Each new row is followed by what is left after taking away its nearest point in the smallest flat space through zero that holds the last named rows.

Q843, 6 rows:
[[-13   2  39  17   8 -21 -41  37  44 -24   8  -5  -9  11   4  26 -11 -22
   25]
 [  8   1   2   3   2 -18  27 -38  -8   6 -10  12  15  13   9   9  -9 -15
    0]
 [  4  -5 -14  11  24  25  12  19  20  -2  -3   1   3  -5  -4  38 -27 -19
    0]
 [  6 -10   9  10 -19  -1  -4  10  18   0 -25 -10 -13  -5  13  34  -6 -20
   -5]
 [  0 -12  15   3   4  17 -33   9  26  26 -28  -7 -17 -30  -3 -17 -17 -11
  -13]
 [-28   4  13  -9 -12  -2  17   8  12  -1  30  -6 -16   8   4   6  24 -28
  -12]]
New rows:
[ 24  17   1  21   8  -2  14   4  -3  17  13   8  24  -8  14  11  -8 -13
 -18]	[ 20  18   7  18  -2  -5  -2  14  -4  14  16   2  17 -10  13   0   3  -3
 -17]
[  3  -3 -15   9  16  11 -17 -15   1  -6 -14 -10  28 -10  13  27  29 -28
   7]	[ -3   0 -12   3  15  10 -24 -14  -3  -4  -5 -10  26 -12   9   8  38 -20
   6]
[ 11  -5  24   4 -26 -16   0   4 -10   6  -6  -9   1  11 -16  -6 -16  -3
   5]	[  7  -4  13   1 -15  -1   9  11 -10   7   5  -8   2   8 -22  -5 -18  -4
   1]
[ 14   3 -27   5  12  21  -5  -7 -22 -11  -5  16 -35  -4 -10 -16   5  -7
  13]	[  9   4 -12   8   6   7  -7  -9 -12 -14  -5  16 -38   3  -4  -7   7 -21
  16]
[  2  14 -19  26  22 -13  -5  -8 -18  -7  10  23  -7  -3  -3 -10 -13  13
  -5]	[ -4  10 -11  25   4 -12  -5  -1  -9  -4   5  14 -21  -7   4   0  -4   0
 -15]
[  9  15 -21   2   1   2   7 -11  10   5  20  15   9   2   4   7  23  21
  14]	[  8  10 -10   5  -2   3  -4 -10  23  14   7  12   1  -6   7   7  18  10
   9]

Q715, 6 rows:
[[ 13   0   3  19 -40 -18  10 -25  -3 -22  -7   2 -42  36 -22 -22  -9  32
  -28]
 [-14 -40 -11  26 -24  26  29 -38  15   8   1   5 -44  33  16  18  -5 -23
  -27]
 [  0 -22   2  23 -25 -31   1 -15  15 -21 -15 -12 -33  14  -7   1   1   0
  -22]
 [-20 -17  11  -6 -34  -4  14   2   1   9  13  16 -42  28  11 -35 -19  -2
   -2]
 [-10 -22  10  20 -15  23  41   9   2 -14   3 -21  -1  31 -11  -8 -16   6
  -32]
 [-17 -26   0   4  -9  -6 -11  18  -6 -23  11   5   4   5  13 -19   5   6
   -8]]
New rows:
[  6 -23  34  12  20  10 -46  -1  -4  -2   0  11  27 -12 -23   3  -3  15
  16]	[  3 -27  39  14   8  14 -28 -11   3  10  -2  10   5   2 -24   2 -14   7
  12]
[-28 -15 -13  10 -18  12  -6 -16  -6   8  -1 -34 -21  37 -14  -8   1 -42
 -20]	[-16  10 -14  -4  -3   6 -26  -7 -18   7   1 -28   1  20 -20 -13   8 -27
  -4]
[  2  31  30  14  28  12  -3   8 -15  -1 -18  -3  -4   6   2  20 -17 -15
 -12]	[ -6  18  26  14  18   5 -15   8 -18 -10 -12   9 -13  10  13   9 -13 -12
 -13]
[  8   3  -7   3   3  23 -18 -15 -15  20 -19  12  12   7  -3   8  -4  10
   5]	[ -2 -10   3   5  -4   5 -15   1  -7  13 -22   1   7   7  -3  -1  -9   4
   3]
[  4  24   9  -5 -13  24 -16  -3 -11  25  14   8 -11   4   6 -21  -6  17
  -6]	[  0   7  10   8  -6  10 -18   3   3  13   3 -12  -4  -6   6  -4   1   3
 -14]
[  3 -12   7 -24  11   5  -5  19  15  -3  25  23  15  -3  -8 -21 -20  12
  16]	[ 12 -17   0  -8   9   1  -2  -3  25  -6  12  14   4  -1 -14   1 -15   6
   4]

Q536, 6 rows:
[[  4 -17  31   5   4  23 -15  34  11   7 -15  11  -4 -15   1   6 -11   4
   34]
 [ -1  -3  -8  22   1  -2 -17   1 -17  -8 -18 -29  14 -13 -14 -12  -4  -7
  -15]
 [  4   0   1 -24  10  10 -17   7  14   6  20  28   0  -2  -9  -1  23  -5
   -2]
 [ -5  30 -12 -19 -23   8  -6   4 -18   6  11  -2 -15  -3  10   5  17  -7
  -28]
 [ -5 -24  17  16  20  19 -16  11   9 -38   9  -2 -11 -22  18   4 -22 -16
   20]
 [-14 -20 -19 -21  28  -6  -2 -10  24  -4  13  15 -16   3  11   1   3  -1
    1]]
New rows:
[-13 -38  -9  -7   4 -25 -11 -37   7 -18 -37   5  13  -7   3  14  19   5
  -4]	[ -4 -17  11  -9 -19  -9 -10 -24  -4 -18 -28  13   9 -10   9  23  22   2
  -1]
[  5  13  -2 -21 -15 -15 -36   4 -35  -2   5   1  -9   2  21 -18   5  14
 -30]	[ 10  -7  12 -10  -1 -21 -24   0 -19  -6   2   9  -1   9  18 -18  -9  21
  -4]
[-25  -7  14 -10  -7  -6  -9 -24 -34  14   2  27  -9   3 -17   0 -18  -1
   8]	[-26  -9  13  -6  -4  -5 -13 -24 -35   8   2  23  -8  -1 -17  -2 -20  -4
   6]
[ -7  18 -17   7   4 -19  -3  16   9   4   8  10  -8  -2  33   7 -14  11
  17]	[  1  20 -16  14   5 -20 -13  15   4   3   8   8  10  -4  14  -1  -5   7
  10]

Q830:
[[-11 -33  25 -18  24 -45  -8   0 -26  26 -31  29  -6  28   6   3  21 -19
  -14]
 [-25  -5  10  -4  26  -1  18 -18  11  -7 -33  34 -11  39  -5   3  -5  13
    6]
 [ -3 -35  40   5 -10   1   6   3 -20 -21  13  25 -32   9 -12  40 -15  13
   24]
 [-48 -33  30  -1  25 -44  -3  15 -11  -5 -13  13 -18 -14 -29  26  13  27
  -25]
 [-35 -27  37  -2  30 -17 -23   1 -38   8  -6  15 -45  -1   5  15   5  41
   -8]
 [ -3 -25  32  15   2   4 -14  34   3  26  -7  -1 -16 -17 -14  16 -14  12
  -13]]
New rows:
[  3  18 -19  17  16   4  14   1  22   2  14  19  18  18   9   0  -7   5
 -14]	[  5   4  -7  15  12  -6   4   7   2   4  25  18   8   9  11   9  -3   6
 -14]
[  4 -13   7 -14 -11   0  -7   2  18   5  -8 -19 -12  17   8   1 -33  21
   1]	[  2 -11  -2 -21 -13 -16  -5  -3  13  -2  -3 -22  -3  14   7  -1 -21  13
  -3]
[ -9   4  -5   1  -2 -11 -12 -10  18  18   5 -24 -29   4   7  25  -7  -2
  18]	[ -9   5  -9  -2  -2 -17  -8 -11  22  17   1 -23 -21   7   5  23  -3  -9
  16]

Q989:
[[ 47  -7  54  -9   9   0   5  13  14  -2  -5 -28 -17 -15  -7 -40 -25  11
   -2]
 [ 54  -7   6   9  20  20 -16  35  -8 -22  13 -13  -5  11  12 -12 -42  -8
   11]
 [ 34  -8  22   9 -12 -41  18  21  -5 -23  -2  -6   8   0  -2   4  -6  13
  -11]
 [ 22 -14  15   0 -10 -26  33   2 -15   2  36  -2  13   1 -12  -1 -12  29
  -31]
 [ 30 -31  27  -8   7   4   8  31   3  -9  35  -7  12  11  -4  14 -14  32
  -13]
 [  0  12  18  27 -19  -9  41  11   9   8   0 -12  -2 -14 -12  10 -21  14
    6]]
New rows:
[ -7  -5 -13 -13 -10  13 -10   1  31  -1  21  -4  11  25  -1   7   4  -4
   0]	[  3   5  -8  -5 -17  -3  -1  -3  27  -3  10  -9   6  17  -3  -6  -2  -9
  -1]
[  6  11  13 -32  -8  -2  14 -12  22  -7 -37 -12   1  14   0   4  13  -6
  -2]	[ 11  11  -4 -23  -5  10  19  -9   8  -4 -13  -8   6  22   2   9  -5  -5
  -5]
[ 11   6   6 -18 -34  20  11  15   4 -38  31  -4  18   5  27 -28  -3  18
  -2]	[ -8  17  -1 -15 -39  20  10   5   9 -33  15  -1  14   0  27 -26   8   9
   5]
[ -5  13   3  -1   6  17 -14 -38  -4   6 -14   3  22 -38  16  -7  -3  11
   7]	[  7   4   5   4   4   8 -10 -21  -7  -6  -7   4  30 -31  18   8  -7  19
   5]
[ 19   6  19   7   7 -12 -16  19  -7 -11  -7  -3  22 -10  12  -8 -11 -15
  17]	[ -5   5  13   1   4  -5  -7   3  -7   7   6   3  25 -12   5  -3  -2  -6
   9]
[  1 -20   6  -3   7  32 -21  26  -2   7  -4   9  -4  14  -1 -11 -14 -14
 -24]	[ -9 -10   5   7  -9   8  -2  18  -3   8 -14  11  -2   7  -6  -6  -7 -13
 -27]

Q278, 6 rows:
[[ -6 -14  -9   5  26  11 -22 -19  -8   0  12  -9   3  23 -24  -3 -21   6
    5]
 [ 40 -14 -11   1   1  12 -23  16 -24 -40  -4 -13 -24  -9 -17  17 -18 -24
   -3]
 [ 20 -34 -21  11  27 -34  12  -1 -11   6  -5  -1  -3 -26  -1  -7 -10   3
  -16]
 [ 23  -1   4 -52  20   7 -17   7   7   0  10   3 -22  -1  24  -8  14  -5
   -3]
 [  4   3  16  -2  -6 -10 -19 -18  -5  -1   3  24  14  23  -8   6  -4   8
  -12]
 [ 28  17  15  -7   4  13   8  -9  11  -6   5  44  -3   4  -3 -14  27 -13
   28]]
New rows:
[-33 -10  -3   7  15  -7  -5   0 -26   1  -1   2   7   0 -17   2  16  -2
  -4]	[-23  -4   2  -4  10  -3  -5   7 -24  -5  -2   7   0  -4  -9   3  25  -8
  -2]
[-2  1 28  4  8  1 31 -7 -3  9  2 19  6  0  3 10  1 19  4]	[ 2 -4 22 -3 10 10 20  1 -9 -1  3  1 -5 -1  2 16 -8 14  1]
[-10  13  -6 -14  -3 -12  16  -5   2   1  -1   7  -3   5 -31  -5   6   1
   2]	[ -7  10  -8 -19  -3 -12  11   0  -1  -3  -2   0  -8   2 -28  -1   3  -1
  -4]
[ -2 -12  -8  -7  -1  -7   3   4  -1  -5  -8   4   1  12  35   0  13   3
 -14]	[ -3 -11 -11   7   1   5   3   0  -3 -11  -6   4   2  17  20  -1   8  -1
  -1]

Q967 (6 x 19):
[[ -3  13   7 -18  -5  -2   1   8 -27  -5  20  17  15   0  14 -22 -15  -1
   33]
 [-24   6  14   1 -16 -38 -31  -2  23  15  33  -6   1 -19   8 -14   8  -9
    2]
 [-11   1   4   4  43   5 -25 -32  -7  33 -20 -21 -18 -20  15  -5   4  -3
   18]
 [ 25  15 -19  -1 -22  -3  -2  -4 -19  23  -5 -13   6   5  -2   9 -37   1
   28]
 [  8  13  -2   9  19  27 -36  13  -9   0  -4   3  -2 -22  17  -5   7 -13
    5]
 [ 20 -15   4  -7 -12  11  11   5  10  18   5   4 -14 -25  36  -4   2  11
   -2]]
New rows:
[ 19   7  16  15   5   4  17  -7 -18  38  13 -11   7   6  -1 -11 -14  -3
 -17]	[ 11   8  20  17   9   5  12   0 -15  24  17  -5  10   7  -5 -14  -4  -7
 -25]
[-38  20 -17   4  15  -1   5  18  -7  15  14 -13   1  -2  23   0   2 -18
  -6]	[-28  14 -22   3   7   3  21  19  -6  13   8 -13   0   5  20   7  -2 -12
 -11]
[  5  13 -11  -2   2  -2  -4  -6 -10   0   2   7  38  -3  -1  -6   0  20
  -2]	[  4   6  -9   0   4  -2  -3 -10   0   5  -1   3  31  -8   2  -3   7  22
 -11]
[-22  -5  21  16  30  13 -13  -1  34 -23 -37  14  17   4   5   8 -31   3
  14]	[-13  -7  20  12   6   3  -7   4  40 -14 -25  14  18   0  13   8 -40   7
  17]

Q387, 6 rows:
[[-19  40   5  -2  -9 -10  -4   1  12  -3 -29  35  25 -11  27 -19 -22   6
   10]
 [-10   4  -9   1 -15  13  -4  10  27  -9 -12  11 -13  21 -13 -15   3 -21
  -14]
 [ -3  12  17  14  -5  -7   5  50 -19   3  -3  -2  14   2 -18 -34  -4  13
   11]
 [-42  29  -4  13  -1   0  -2 -12   5 -11  16  31  -3  10 -23 -17  -7  17
   -4]
 [ 25 -45   9 -10 -19   2 -14 -13 -10 -36 -24  18   2  26  43  18  -2   0
   27]
 [ -2  11   8  -6  18  12  -3   5   9 -23 -11   7   4   7   7   3 -21  -6
   -6]]
New rows:
[ -4  24  22  -1 -18   7 -12  23  -1 -19  -3  17   0 -25  16  -8 -10 -21
   8]	[ -2   8  15   1 -15   8 -10   7  -7 -13  17   5 -13 -25   4   5   3 -19
   4]
[ -5  -8  24  -2 -25  24  24 -19 -25   5   7  -9  16 -24 -13  13  18  10
 -17]	[ -7  -1  26  -5 -26  31  21 -11 -13  -7  -8   0  17 -15  -8   7   9   1
 -20]
[ -2  18  17 -11  20 -13  -2  17  22  15  -3  -2   6  21  18  25  -2  20
 -23]	[ -3   5  13  -6   4 -17  -3  15  17  17   2   1   0  29  12  21  10  24
 -17]
[ -2 -14  18  17  -1  -6   7  23  20  21 -13  -8  18 -25   9   1  -3  10
 -25]	[-11 -24  16  19  -2  -1   2   6  19   4  -3   4   9 -10   5   8  -2  16
 -23]

Q86 (6 x 19):
[[ -1 -14  43  23 -28   2 -30   2  34   5  -2  20  -4 -32  -8   7  -6  33
  -43]
 [  6 -24  28  20 -44  25  -2   1  -8   2 -22 -25   0 -14   7  -3 -14  12
  -50]
 [ 49 -20  38  25 -29  -7 -25 -13  23  22   6  25  26  -3  13  -3 -27  18
  -54]
 [ 17 -14  12  25 -20  36 -35  21 -16 -29 -16  11  -5 -18  -1  20 -30  23
  -31]
 [ 22  -7  34  34   2  29  -3  -5  -3  -7   8  31  22 -20  47  -3 -34  11
  -21]
 [ 23 -35  10   3 -36  12   3   7 -28 -36   5   5   3  -9   5  10 -45  -4
  -38]]
New rows:
[-18 -11   8  -5  10  -9   4  20   8  15  22 -19  -7  16  26  15  11  19
  26]	[ -4 -20   8  -3  -1  -7  -4  23   2   9  20 -18  -5  18  23  20  -1  21
  13]
[-16  -5  -5  10  -9   8  19  22  -6  24  12 -21  -5 -13 -23  -1  -2   2
 -25]	[ -4   3 -11  12   9   6  13  21  -6  22  21  -2   3  -8 -15   1  -8   1
 -12]
[ 15  -1 -18 -13   4  -5   8  26 -18  25  26  19 -21   7 -10  20  23 -16
   3]	[ 10  -4  -1   0  -3  10  11  24 -16  28  20  15 -19  -5   3  16  21  -9
  -9]
[-12 -14 -14   7 -21  11 -11 -19   9  14   8 -18   6  12  -5 -15   5  20
  -4]	[-13 -12 -18   5 -10  12  -9 -16   4  -1  18  -3   6   9   0 -10  -4  17
   7]
[  7  22  14   9  19  -5 -13 -14  -1  24  16  10  25 -11 -23 -14  20   0
   6]	[  2   9  10   4   4   5  -4  -7 -22   2  13  -1  17 -15 -26  -9   8  -6
  -2]
[ 12  -7  -8  19 -21 -16 -11  13  18 -12 -22  21 -13  -6  -2 -20 -11   1
  11]	[  6  -4 -11  17 -17 -13   3   9  13  -8 -23  11 -12  -3   6 -26  -6  -6
  18]

Q567:
[[ -9 -18   2 -16 -15   3  -7 -29 -17  18  -6  -8  -2  20 -19  13  16  -8
    7]
 [  8   5   2 -12  -2  12 -19  17  18   7  -1  -8 -15  -5  10 -12   7  -1
    3]
 [-14   4  23   5  -8 -13 -12 -42   1 -13   1  15  32   4  12  -5  26   4
    3]
 [  4  19   7  22   8   6  -6   2  27   5  17  -4  16  30  12  23  25  -6
    6]
 [  9   7  10 -18  -3   5  18 -17  -1  -1  16  -8   1   1   3  15  -2 -12
   15]
 [ -4 -34  22 -14   2   2   7 -19  20  -7  16  17  -5 -12   7  10  -5 -20
  -17]]
New rows:
[ 14 -11  11 -10  -8   2   9 -10  26 -18   4 -19   5  13   2   2  10   1
  -7]	[ 11  -9  -1  -3  -8  -3   9  -2  12 -18  -7 -19   4  10  -6  -6   3  10
  -9]
[ -6   0  -2  -4   7  19   0  -6   8 -20  20  -3 -14 -25 -12   4 -28  -5
  28]	[-16  -2  -5  12   5  15 -17  -8   7 -14  11   0  -5  -9 -17   3 -12   2
  24]
[ 10 -24 -15 -31   1   3  -1  28  -6  15 -16  12 -27   1   4 -33   1 -11
   9]	[  6  -9  -7  -9   7  -7  13   9  -4   4  -3  20   2  16  10 -16  10 -11
  13]
[-23  -3  10 -26  13   4  16  12  -4  17  14 -16 -16  21 -16 -20  -2  -2
   5]	[-28   2  15 -12  17  -4  14   9   1   6  15  -5  -2  18  -8 -25   1   4
   0]
[ 20   2 -38 -12  24  -4   1 -26  -2 -32   9 -11   2  -4  -8  18 -11   5
  -8]	[ 17  -1 -36 -12  21  -1 -19 -22   8 -27   3 -11  -1  -1  -5  10   2   7
 -11]

Q167 (6 x 19):
[[-37  24   3   8   3 -19 -18 -16   0   9  -7  -2 -38 -31  15 -39  18  13
  -12]
 [  9  11  11   7  24 -31  -6  -9   2  30   0   3 -35   5  11 -30 -10  34
   -7]
 [-14  21  -4  -6  16 -36  -4 -16  18  27  -8   4 -19 -18 -44 -45   1  18
   14]
 [ -2  15   8   3   2 -30 -30 -54   5  -4 -14 -17   1 -19 -19 -22  -7   9
   -2]
 [-22  35 -31  10   1   2  -1 -28 -17  29  -6  23  23  -4  13 -11  25  10
  -14]
 [ 15  13   3  -7  -4 -33  10 -41 -10  22 -26   8   5   2   5  -8  10  26
   10]]
New rows:
[ 15  10 -17 -24 -23 -25  -4 -23  -8 -12 -19 -10  13 -23  23  21   2  -6
  -2]	[ 11   9 -23 -19  -2 -17  -4  10   4   1   2  -5  -1 -16  10   9 -10  -5
  -6]
[-13 -25  -1   7  12 -12  18  23  13  12  -1  26 -21  13   5  13  15  14
 -22]	[-13 -23  -1   8   5 -14   1  -5  14  -3  -6  14  -2   5  -9  16  11   5
 -23]
[-25   6  24 -23  25  17   0  18   4  10  24 -12 -17 -18 -22 -10  20   4
   7]	[ -5   5  25 -21  19  16   0  -6  -9   9  16 -12   5  -5  -5   8  17   9
   3]
